Each new row is followed by its nearest point in the smallest flat space through zero that holds the last named rows.

Z_118 (4 x 15):
[[-2.30 -1.48  3.70  0.15 -0.75 -3.97  4.13  0.49 -0.49 -1.35 -2.12 -3.01
   1.45  1.79  3.67]
 [-0.37  3.03  1.74  2.00 -1.02  0.13 -4.11  3.33 -1.15 -2.15  0.49 -3.50
   0.08 -2.21  0.93]
 [-3.82  0.65  2.34  0.27 -0.21  1.25 -0.97  1.64  1.38  1.28 -3.63 -3.09
   0.32 -0.95  1.86]
 [-2.09  3.20  1.75  0.73 -0.43 -0.84  1.21 -3.50 -1.42  1.76  0.40 -3.35
   3.12  1.17 -2.84]]
New rows:
[-1.72 -1.01 -0.31  0.81 -2.08 -2.99  3.57  2.11  1.76 -0.56 -2.51  1.28
  1.19 -3.39 -2.36] | [-0.74 -1.04  0.68 -0.33  0.01 -0.69  1.38  0.08  0.38  0.05 -1.04 -0.18
  0.07  0.54  1.16]
[ 1.33  2.25  2.43 -0.97 -3.24 -1.34  0.39 -0.98  2.21  0.59 -3.29 -1.75
  3.48  1.05 -4.13] | [-1.73  1.77  1.22  0.34 -0.21 -0.28  0.77 -1.98 -0.54  1.34 -0.31 -2.15
  1.83  0.65 -1.45]
[-3.84 -0.41  3.02 -2.10  0.27  1.92  1.41 -1.50 -2.83 -2.58 -2.40 -1.01
  3.06 -0.23  0.02] | [-2.35  0.48  1.93  0.12 -0.25 -0.75  1.41 -0.72  0.05  0.86 -1.61 -2.30
  1.33  0.67  0.52]

Z_550 (4 x 15):
[[-1.94 -0.75 -1.10  1.28 -2.08  0.04 -0.66  0.65  2.00  3.09 -0.15  0.83
   0.04  1.27  0.34]
 [ 1.07 -0.35 -1.80 -0.90 -1.34 -0.28 -0.31  0.19 -0.48  2.80  0.96  0.71
   1.98  1.41 -2.01]
 [ 0.40 -0.40 -2.85 -1.29  0.20 -1.88 -2.57  2.13  2.94  1.39 -2.35  3.44
   2.00  0.26 -0.51]
 [-2.47 -0.36 -1.88 -0.73  1.68 -0.57  0.33  2.50  2.83 -1.14 -1.50 -0.29
   1.52  0.24  2.05]]
New rows:
[-0.46  2.60  1.01 -0.32  1.95  1.87  1.11  0.81 -2.01 -1.22 -1.43 -0.95
 -0.77  1.45  0.41] | [-0.12  0.29  0.73 -0.26  1.15  0.39  1.09 -0.17 -0.79 -1.84  0.33 -1.39
 -0.20 -0.47  0.61]
[-0.11  2.78  2.89 -2.30  1.78 -1.47 -2.03  1.44 -2.15 -0.43  1.96  0.34
 -1.02 -2.03 -0.10] | [ 1.69  0.55  1.05 -0.57  1.11 -0.22 -0.25 -0.70 -1.20 -1.89 -0.28  0.24
 -0.58 -1.15 -0.39]
[ 2.75 -2.63 -1.33  1.38 -0.41 -0.71 -2.48  2.63 -2.28  0.77 -0.26 -2.69
  2.41 -2.81  1.65] | [ 0.71  0.05 -0.67 -0.89  0.43 -0.29 -0.01  0.30 -0.28 -0.09  0.05  0.15
  0.98  0.12 -0.58]

Z_939 (4 x 15):
[[ 2.15 -0.59 -0.07  0.79 -2.32 -1.82  2.96  0.18  2.13 -0.31  0.64  0.20
  -2.32 -0.42 -2.98]
 [-0.19  0.37 -3.29 -0.89 -0.50  2.11  0.27  0.75 -2.29  1.58 -0.71  0.76
   1.78  2.50  0.40]
 [-0.53 -0.32  0.46 -1.12  0.39  0.62  1.97 -3.26 -1.13  0.98 -3.41 -1.81
   3.01 -0.37 -0.69]
 [-0.88 -0.01 -2.23 -0.95  1.87 -0.93 -0.81 -0.58 -0.09  0.44  1.47 -2.28
   1.50 -0.01  2.43]]
New rows:
[-2.65 -1.46 -0.31  1.08 -2.03 -0.23 -0.64  2.28 -0.18 -1.48  0.94  1.54
  0.07 -0.77 -0.94] | [ 0.23  0.19  0.33  0.55 -0.49  0.33 -0.72  1.34  0.11 -0.36  0.67  1.33
 -1.19  0.30 -0.17]
[-0.02  2.60  1.78  2.91  2.16  2.66 -1.78  0.45  0.36  0.41 -0.90  1.91
 -1.60 -0.96 -0.62] | [-0.56  0.40  2.69  0.78  0.06  1.33 -1.95  1.00 -0.51 -0.83 -0.63  2.05
 -0.90 -0.27  0.08]
[-0.67  2.05  0.25 -0.49 -2.59 -0.80 -1.28 -2.01  1.62  0.12 -1.84 -2.84
  0.14 -2.72 -2.32] | [ 0.21 -0.42  1.43 -0.05  0.03 -1.01  1.36 -1.84  0.85 -0.23 -1.09 -1.26
  0.29 -1.29 -0.95]
[ 1.16 -1.08 -2.81 -1.68  0.62 -2.74  0.46  2.02 -1.90  2.89  2.46 -1.72
  1.99 -0.44 -1.35] | [ 0.47 -0.20 -3.76 -0.78  0.04 -1.06  1.18  0.04  0.22  0.94  1.59 -1.61
  0.69  0.93  0.62]

Z_344:
[[ 0.67  3.75 -2.46 -1.07  0.11  2.80 -2.40 -0.48 -0.86  0.65 -0.03  0.54
  -3.82 -0.89  2.55]
 [-0.34  0.53  1.23  0.14  0.69  1.79  3.83  1.50 -0.17 -0.16  2.43 -2.61
  -0.22 -2.70  3.96]
 [-0.33 -0.93  0.33 -0.13  2.58  0.02 -2.35  1.10 -1.14 -0.73  0.80 -1.10
  -0.80  0.98 -0.54]
 [-2.55 -1.38 -2.29  1.87  1.17  1.15  3.87 -2.36  2.23  0.66  0.52 -1.40
   0.99  0.66  1.31]]
New rows:
[ 2.08  0.40  0.27  0.68 -0.08 -1.43 -4.22 -2.11  0.37  0.31  0.18  0.65
 -0.60 -0.16  0.82] | [ 0.66  0.84 -0.48 -0.61 -0.19 -0.11 -2.49 -0.06 -0.61  0.02 -0.75  1.05
 -1.01  0.55 -0.87]
[-1.19 -1.38  0.03 -1.73 -1.01  1.15 -1.48 -1.29  1.55  1.49  1.07  0.21
 -3.41  0.64  0.48] | [-0.24  0.77 -1.37 -0.04  0.48  0.85 -0.97 -0.68  0.01  0.26 -0.19  0.18
 -1.14  0.38  0.39]
[ 1.23  1.55  1.60 -3.36  2.21 -0.35  0.14  0.86  0.91  0.56 -2.52  0.93
 -0.73 -1.77  3.22] | [ 1.00  1.61  0.61 -0.81 -0.70  0.73 -0.19  0.98 -0.78  0.00  0.40  0.02
 -1.04 -1.46  1.41]

Z_183:
[[ 5.91  0.09  4.36  2.61  4.57 -2.78  1.16 -3.53  2.42  2.73 -0.24  0.56
  -2.46 -4.16 -1.50]
 [ 0.63  0.62  0.08  0.75  3.26 -2.58 -4.40 -5.38  3.82 -2.66  0.16  1.68
   0.60 -1.45  2.23]
 [-2.60 -3.08 -0.60  1.65  2.16  3.01 -2.99 -5.93  0.31 -1.26  0.96  2.83
  -1.58 -2.17  2.55]
 [ 3.15 -1.93  0.12  1.75  1.36 -1.27 -1.65 -1.48 -0.81 -4.06  2.27  1.55
  -4.14  0.19  0.08]]
New rows:
[ 0.83  1.19  2.10  2.09 -2.72  0.00 -2.65  1.21 -0.18 -1.79 -1.18  1.56
  0.48 -1.54  0.04] | [ 0.48  0.20 -0.16 -0.02  0.10 -0.74 -0.55 -0.02  0.24 -0.94  0.23  0.07
 -0.14  0.34  0.10]
[-2.18 -1.17 -0.52 -1.06 -0.19  0.32  1.56 -2.79  0.70  2.36 -1.71 -0.46
  1.29  1.90 -1.52] | [-1.82  0.22  0.02 -0.39 -0.14  1.28  0.45 -0.46  0.36  1.95 -0.90 -0.19
  1.48 -0.69  0.32]
[ 2.79  0.13 -2.16 -1.95  2.48  0.29  1.37 -2.48  2.78 -2.47 -2.05  1.31
  1.88 -2.48 -0.86] | [ 0.79  0.78  0.61  0.26  1.54 -1.48 -1.18 -1.94  1.94 -0.10 -0.35  0.31
  0.62 -0.95  0.50]
[-1.27  2.48 -2.20 -0.61 -0.82 -1.92  2.10  2.35  2.17 -2.82  0.95  2.69
 -0.69 -0.83  2.21] | [-0.07  0.81 -0.95 -0.69 -0.62 -1.23 -1.09  0.80  0.35 -1.88  0.19 -0.23
  0.67  1.36  0.35]
[ 0.37  0.95 -0.19  2.09 -1.92  0.48 -1.67  0.87  0.71  0.52 -0.65 -0.89
 -2.50  1.31 -1.00] | [ 0.58 -0.14 -0.07  0.04 -0.34 -0.21  0.26  0.79 -0.56 -0.54  0.34 -0.11
 -0.61  0.48 -0.34]

Z_898:
[[-0.19  5.08  0.44  3.81 -0.67  2.83  0.39  1.64 -2.99 -0.71  1.83  1.53
  -1.96  1.34  0.59]
 [-0.78  1.15  1.12 -0.62 -2.17  2.93  2.47 -0.10 -1.53 -1.31  0.68 -0.41
   0.21  4.68 -0.94]
 [-0.41  3.32  1.12  1.59  0.97  2.86 -0.17  2.61  4.41  4.17  2.44 -0.79
  -0.02  0.41  3.05]
 [-0.41  4.03  0.86  1.75 -2.80  0.17  1.19 -0.57 -2.03 -1.39 -1.76  3.41
  -0.38  3.90 -0.71]]
New rows:
[ 2.00  1.06  0.38  1.58  2.18  0.69 -0.15  0.54  2.11  0.68 -1.03 -0.44
  1.39  0.04  2.89] | [ 0.00  1.12  0.24  0.67  0.59  0.11 -0.57  0.81  2.17  1.87  0.34  0.15
  0.08 -0.60  1.30]
[-1.24  2.12  1.50 -2.74  2.88  1.18 -0.65  0.15  2.39  0.68  0.90  0.51
  1.07  2.28 -1.06] | [-0.39  0.46  0.77 -0.66 -0.40  1.05  0.69  0.38  2.19  1.41  0.29 -0.51
  0.72  1.64  0.68]
[-1.81 -0.52 -0.01 -2.12  0.28  1.71  1.06  1.49 -1.46 -2.89  1.00 -1.37
  2.32  1.49 -0.52] | [-0.33 -1.30  0.25 -1.30 -0.55  1.87  1.39 -0.17 -1.39 -1.26  1.08 -1.70
  0.16  1.72 -0.95]
[ 1.31 -2.39  0.88 -2.63  1.98 -0.43 -0.68  2.42 -0.53  0.74 -2.69 -2.72
 -0.26  2.18 -1.59] | [-0.11 -2.45 -0.01 -2.02  0.01 -0.04  0.54 -0.61  0.58 -0.22 -0.07 -1.45
  0.81  0.36 -0.59]

Z_800:
[[-0.56  4.38 -1.22  1.72 -2.71 -0.37  3.72 -2.23  0.40 -0.34 -0.53  2.14
  -0.77 -0.45 -0.64]
 [-3.00  1.42  1.87  0.20 -0.10 -0.47  3.65 -2.88 -2.93  0.72 -2.49  1.81
   0.63 -3.28 -2.34]
 [-1.79  0.45  3.18  0.22 -3.13 -0.12  2.40  0.03 -0.27  2.20 -3.33  4.87
   1.53 -1.80  4.14]
 [-1.78 -0.10  1.27 -0.60 -3.71  0.35  1.46 -1.80  1.39  0.59  0.10  0.56
   0.81 -2.76 -2.22]]
New rows:
[ 2.20 -1.80 -0.91 -0.13  0.41 -2.02 -0.01 -1.49 -1.40 -1.42  0.75  2.94
 -2.34 -0.64 -0.92] | [ 0.04  0.56 -0.40  0.26  0.74 -0.15  0.33 -0.28 -0.60 -0.26 -0.07 -0.16
 -0.28  0.18 -0.41]
[-2.65  2.28 -1.43  1.83  1.89 -2.86  3.19  1.76  0.59  1.44 -0.86 -1.32
  1.69 -0.66  2.52] | [-0.07  1.63 -0.14  0.88  0.73 -0.41  1.36 -0.20 -1.26  0.09 -1.24  1.46
 -0.28  0.44  1.26]
[ 2.32  0.16 -1.10 -0.70  0.56  0.26 -0.54  2.59  1.65 -2.12  3.04  4.88
  0.54 -0.29 -0.91] | [ 0.99  0.36 -0.84  0.27 -0.90  0.13 -0.56  0.67  1.40 -0.23  0.78 -0.02
 -0.32  1.08  0.99]
[ 1.67  1.11  2.31 -3.31 -0.83 -1.40  0.61 -0.80  1.73 -1.94 -1.27 -0.62
  0.95  3.16 -0.20] | [ 0.36  0.09 -0.27  0.06 -0.69  0.10 -0.23  0.25  0.79 -0.04  0.37  0.04
 -0.07  0.34  0.40]
[-2.03 -3.91 -1.01  1.22  0.43  0.50 -2.87  4.21  1.74  1.43  0.66  0.09
 -1.74  0.94 -1.47] | [ 0.73 -2.61  0.33 -1.07  0.35  0.43 -2.57  1.48  1.11  0.08  1.10 -1.50
  0.39  0.49  0.38]
[-3.08  1.36  0.78  2.00 -1.42  1.61 -1.76  0.69 -2.71 -0.33 -0.08  1.29
  1.77 -1.35  0.00] | [-0.95 -0.02  1.06 -0.09 -0.31 -0.09  0.89 -0.48 -0.74  0.55 -1.04  0.97
  0.47 -1.04  0.12]

Z_731 (4 x 15):
[[ 1.02  0.24 -0.06 -1.66 -2.84  4.10 -1.88 -0.66  1.37  0.38  1.53 -0.42
  -0.50 -5.11 -2.47]
 [-1.38 -0.12 -5.14 -0.38  0.12  0.16  1.83  1.56 -1.10  0.40 -0.53  0.97
  -0.13 -4.31 -3.45]
 [ 0.58  1.22 -2.95 -4.74  1.57  3.77 -1.13  0.92  0.43 -1.99  1.14  1.21
  -1.95 -1.42 -2.45]
 [ 1.10 -0.37  1.37 -0.42 -1.66 -0.07  0.35  0.09 -0.18 -3.46  3.92 -0.29
  -0.08  0.78 -0.71]]
New rows:
[-2.09 -0.36 -0.19  1.35 -2.04 -2.10  2.52 -1.72 -1.90 -1.66 -0.31 -2.72
  2.84 -2.57  1.45] | [-0.58 -1.07  0.08  2.92 -2.00 -2.30  1.71  0.10 -0.81  0.29  0.62 -0.54
  1.27 -1.31 -0.48]
[ 0.65 -0.66  1.95 -1.93 -1.55  1.80  0.25  0.15 -2.02 -2.55 -1.17  2.32
  2.11  1.19 -1.63] | [ 0.54  0.11  0.36 -0.90 -0.17  0.54 -0.22  0.07  0.09 -1.46  1.42  0.05
 -0.35  0.50 -0.28]
[ 1.54 -1.75  2.18  2.40  1.57 -0.25  0.59  0.68  2.92  0.06 -1.31  1.74
  0.97  2.47 -1.49] | [ 0.00 -0.09  1.17  0.74  0.35 -0.94 -0.01 -0.29 -0.01  0.25 -0.46 -0.21
  0.27  1.64  1.27]
[-1.97 -1.48 -1.94 -2.63  1.11 -0.30  0.46  1.98 -1.71  1.69 -2.60  1.77
  2.17  1.40 -1.51] | [-1.10  0.35 -2.77 -0.53  2.30 -0.60  0.84  0.92 -0.69  0.82 -2.06  0.89
 -0.33  0.20 -0.33]

Z_520 (4 x 15):
[[ 0.44 -4.33 -2.72  0.44  3.24  2.60 -0.92  0.50  1.65  1.03  0.06 -1.60
   0.59  0.93  0.44]
 [ 0.21 -1.13  0.00  0.74 -1.73  1.04 -0.51  2.74  2.93  0.91 -0.05  0.22
   1.23 -0.27  0.50]
 [-0.82 -1.27  0.62 -2.06  0.33 -2.81 -4.19  1.55  1.04  2.72 -1.57 -1.46
   0.82  0.15  2.84]
 [ 0.16  1.04 -0.84 -1.87 -3.07  0.60 -0.84  1.65 -2.48  2.34 -1.67 -0.87
  -0.12 -0.72  1.21]]
New rows:
[ 0.10 -1.18  1.33  1.24 -0.63  1.04 -0.80 -0.96  0.58  0.40 -2.61  0.05
  0.11  0.29  0.51] | [ 0.00 -0.46 -0.10 -0.02 -0.07  0.09 -0.40  0.52  0.56  0.37 -0.11 -0.15
  0.26  0.02  0.28]
[-1.00  0.64  1.02 -1.17  0.13 -0.68  2.70 -1.15 -1.13 -1.22 -1.59 -0.14
 -2.12  2.13 -3.04] | [ 0.01  1.43  0.28  0.11  0.43 -0.27  1.37 -1.84 -1.83 -1.30  0.43  0.49
 -0.87 -0.01 -1.00]
[-2.25 -0.44 -1.92  0.26 -0.83 -3.97 -0.23 -0.95 -0.22  1.56  0.49  2.51
 -0.73 -0.17 -0.39] | [-0.41  0.74  1.02 -0.48  0.13 -1.74 -0.71 -0.46 -0.18 -0.08 -0.15  0.11
 -0.11 -0.02  0.39]
[-1.18 -1.63  2.60 -0.14 -0.48  0.48  1.10  0.15  0.76  2.24  0.90 -1.36
 -0.22 -0.57 -0.67] | [ 0.00 -0.35  0.10  0.17 -0.26  0.05 -0.28  0.64  0.86  0.22  0.00  0.04
  0.33 -0.03  0.19]
[-0.01  2.37 -0.63  0.05  0.21  1.26 -1.63 -0.49 -1.19  0.33 -0.17  2.21
 -1.38  1.54 -1.38] | [ 0.08  0.87 -0.09 -0.20 -0.30  0.13  0.67 -0.67 -1.38 -0.31 -0.03  0.11
 -0.48 -0.12 -0.38]

Z_987, 4 rows:
[[ 1.49  1.86  1.37  3.18 -0.45 -2.35  1.82 -2.36  2.55 -2.43 -0.04 -0.32
  -0.75 -4.52  2.93]
 [-1.16 -1.19 -1.08  1.99 -2.70  0.77  1.34 -0.94  0.96 -3.76  1.05  0.08
  -1.04  1.97  1.71]
 [ 2.06 -0.08 -0.75  3.00  0.09 -0.33  1.66 -0.58  1.61 -3.61 -0.67  1.67
  -2.53 -1.77 -0.18]
 [-1.59  0.94  0.54  0.49 -1.28 -2.87 -1.65 -2.40  2.11  2.68 -1.89 -0.71
   2.38 -3.29  0.60]]
New rows:
[ 2.02  0.88  1.02  0.52 -0.20 -0.48 -2.39 -0.36 -0.16 -0.55  0.80 -0.10
 -0.17  4.22  0.12] | [-0.26 -0.38 -0.13 -0.47 -0.12  0.83  0.20  0.53 -0.68 -0.37  0.71 -0.18
 -0.14  1.41  0.13]
[-0.82 -0.48  1.01 -2.14 -0.41  0.75 -0.40 -0.51 -0.19  0.35  1.42  3.47
  0.77 -1.07 -0.21] | [-0.17 -0.05 -0.02 -0.47  0.17  0.05 -0.37  0.19 -0.24  0.67 -0.14 -0.04
  0.29  0.18 -0.36]
[-4.22 -1.40  1.12 -3.05  0.26 -1.46 -2.12 -1.60 -0.04 -4.22 -0.95 -0.96
  0.62 -0.27  0.03] | [-1.71 -0.50 -0.38  0.11 -1.71 -0.20 -0.47 -0.83  0.51  0.11  0.03 -0.50
  0.90  0.82  0.69]
[ 2.32  0.04 -1.50  0.86  1.28  0.67 -0.27  0.13  4.22  0.01 -1.02 -4.22
 -0.62  0.36 -1.29] | [ 0.55  0.05 -0.22  0.62  0.24 -0.35  0.06 -0.17  0.50 -0.29 -0.62  0.55
 -0.43 -0.87 -0.50]
[-0.02  1.45  0.96  0.17  0.27  1.13  0.76  1.55 -1.40  0.14  0.84  0.84
  1.10 -0.45 -0.76] | [ 0.67  0.35  0.51 -0.68  0.99  0.39  0.22  0.71 -0.80  0.33  0.51 -0.20
 -0.15  0.13 -0.02]

Z_333, 4 rows:
[[-1.47 -0.24 -0.71  1.56  1.01 -1.96 -0.22  3.23  2.36 -0.33 -1.37  0.46
   4.21  2.94  1.24]
 [-2.03  1.52  1.27  0.70 -0.67  1.21  4.78 -1.50 -1.31 -2.34 -0.72  1.27
   1.27 -1.26 -0.76]
 [ 1.35  1.86 -0.47 -0.85 -2.40 -0.76  2.11 -1.26  1.03  0.65  0.64  1.93
  -0.26  0.49 -2.28]
 [ 0.56  0.41  0.44 -3.11 -3.19  1.45 -0.31  1.08  0.65 -0.69 -0.22  1.54
   0.05  0.82  1.63]]
New rows:
[ 1.54  1.60 -0.96 -3.21 -0.07 -3.43 -0.77 -1.76 -0.30  0.04 -0.70  0.27
  4.22 -0.83 -0.87] | [ 0.59  0.73 -0.57 -0.07 -0.84 -1.03  0.50  0.22  1.21  0.56  0.11  0.92
  0.67  1.05 -0.88]
[ 0.46 -0.05  1.47 -2.32  0.79 -0.18  0.99 -0.76  1.48  0.22 -0.35  0.02
 -0.06  0.11  0.61] | [ 0.16  0.19  0.11 -0.65 -0.75  0.32  0.13  0.04  0.08 -0.15  0.00  0.39
 -0.08  0.08  0.17]
[ 0.23 -1.63 -3.76 -1.46  0.08 -2.51 -0.44 -1.62  0.39  0.06  2.53  0.75
  0.89 -3.59  0.31] | [ 0.88  0.04 -0.42  0.13  0.17 -0.53 -0.51 -0.66  0.08  0.91  0.57 -0.25
 -0.96 -0.18 -0.93]
[-0.27  0.39  0.25  0.55  0.56 -1.81  0.16 -0.81  0.46 -0.70  1.22  1.64
  2.08  1.11 -0.02] | [-0.30  0.50 -0.34  0.79  0.09 -0.99  0.91  0.38  0.85  0.04 -0.26  0.54
  1.33  0.85 -0.58]
[-2.73  1.24  0.04 -3.05 -0.22  0.76  0.11  0.63  0.61  0.77  2.37  0.52
 -2.23  0.49 -0.24] | [ 0.64  0.21  0.18 -1.41 -1.36  0.74 -0.18 -0.22 -0.08 -0.01  0.25  0.48
 -0.83 -0.17  0.22]
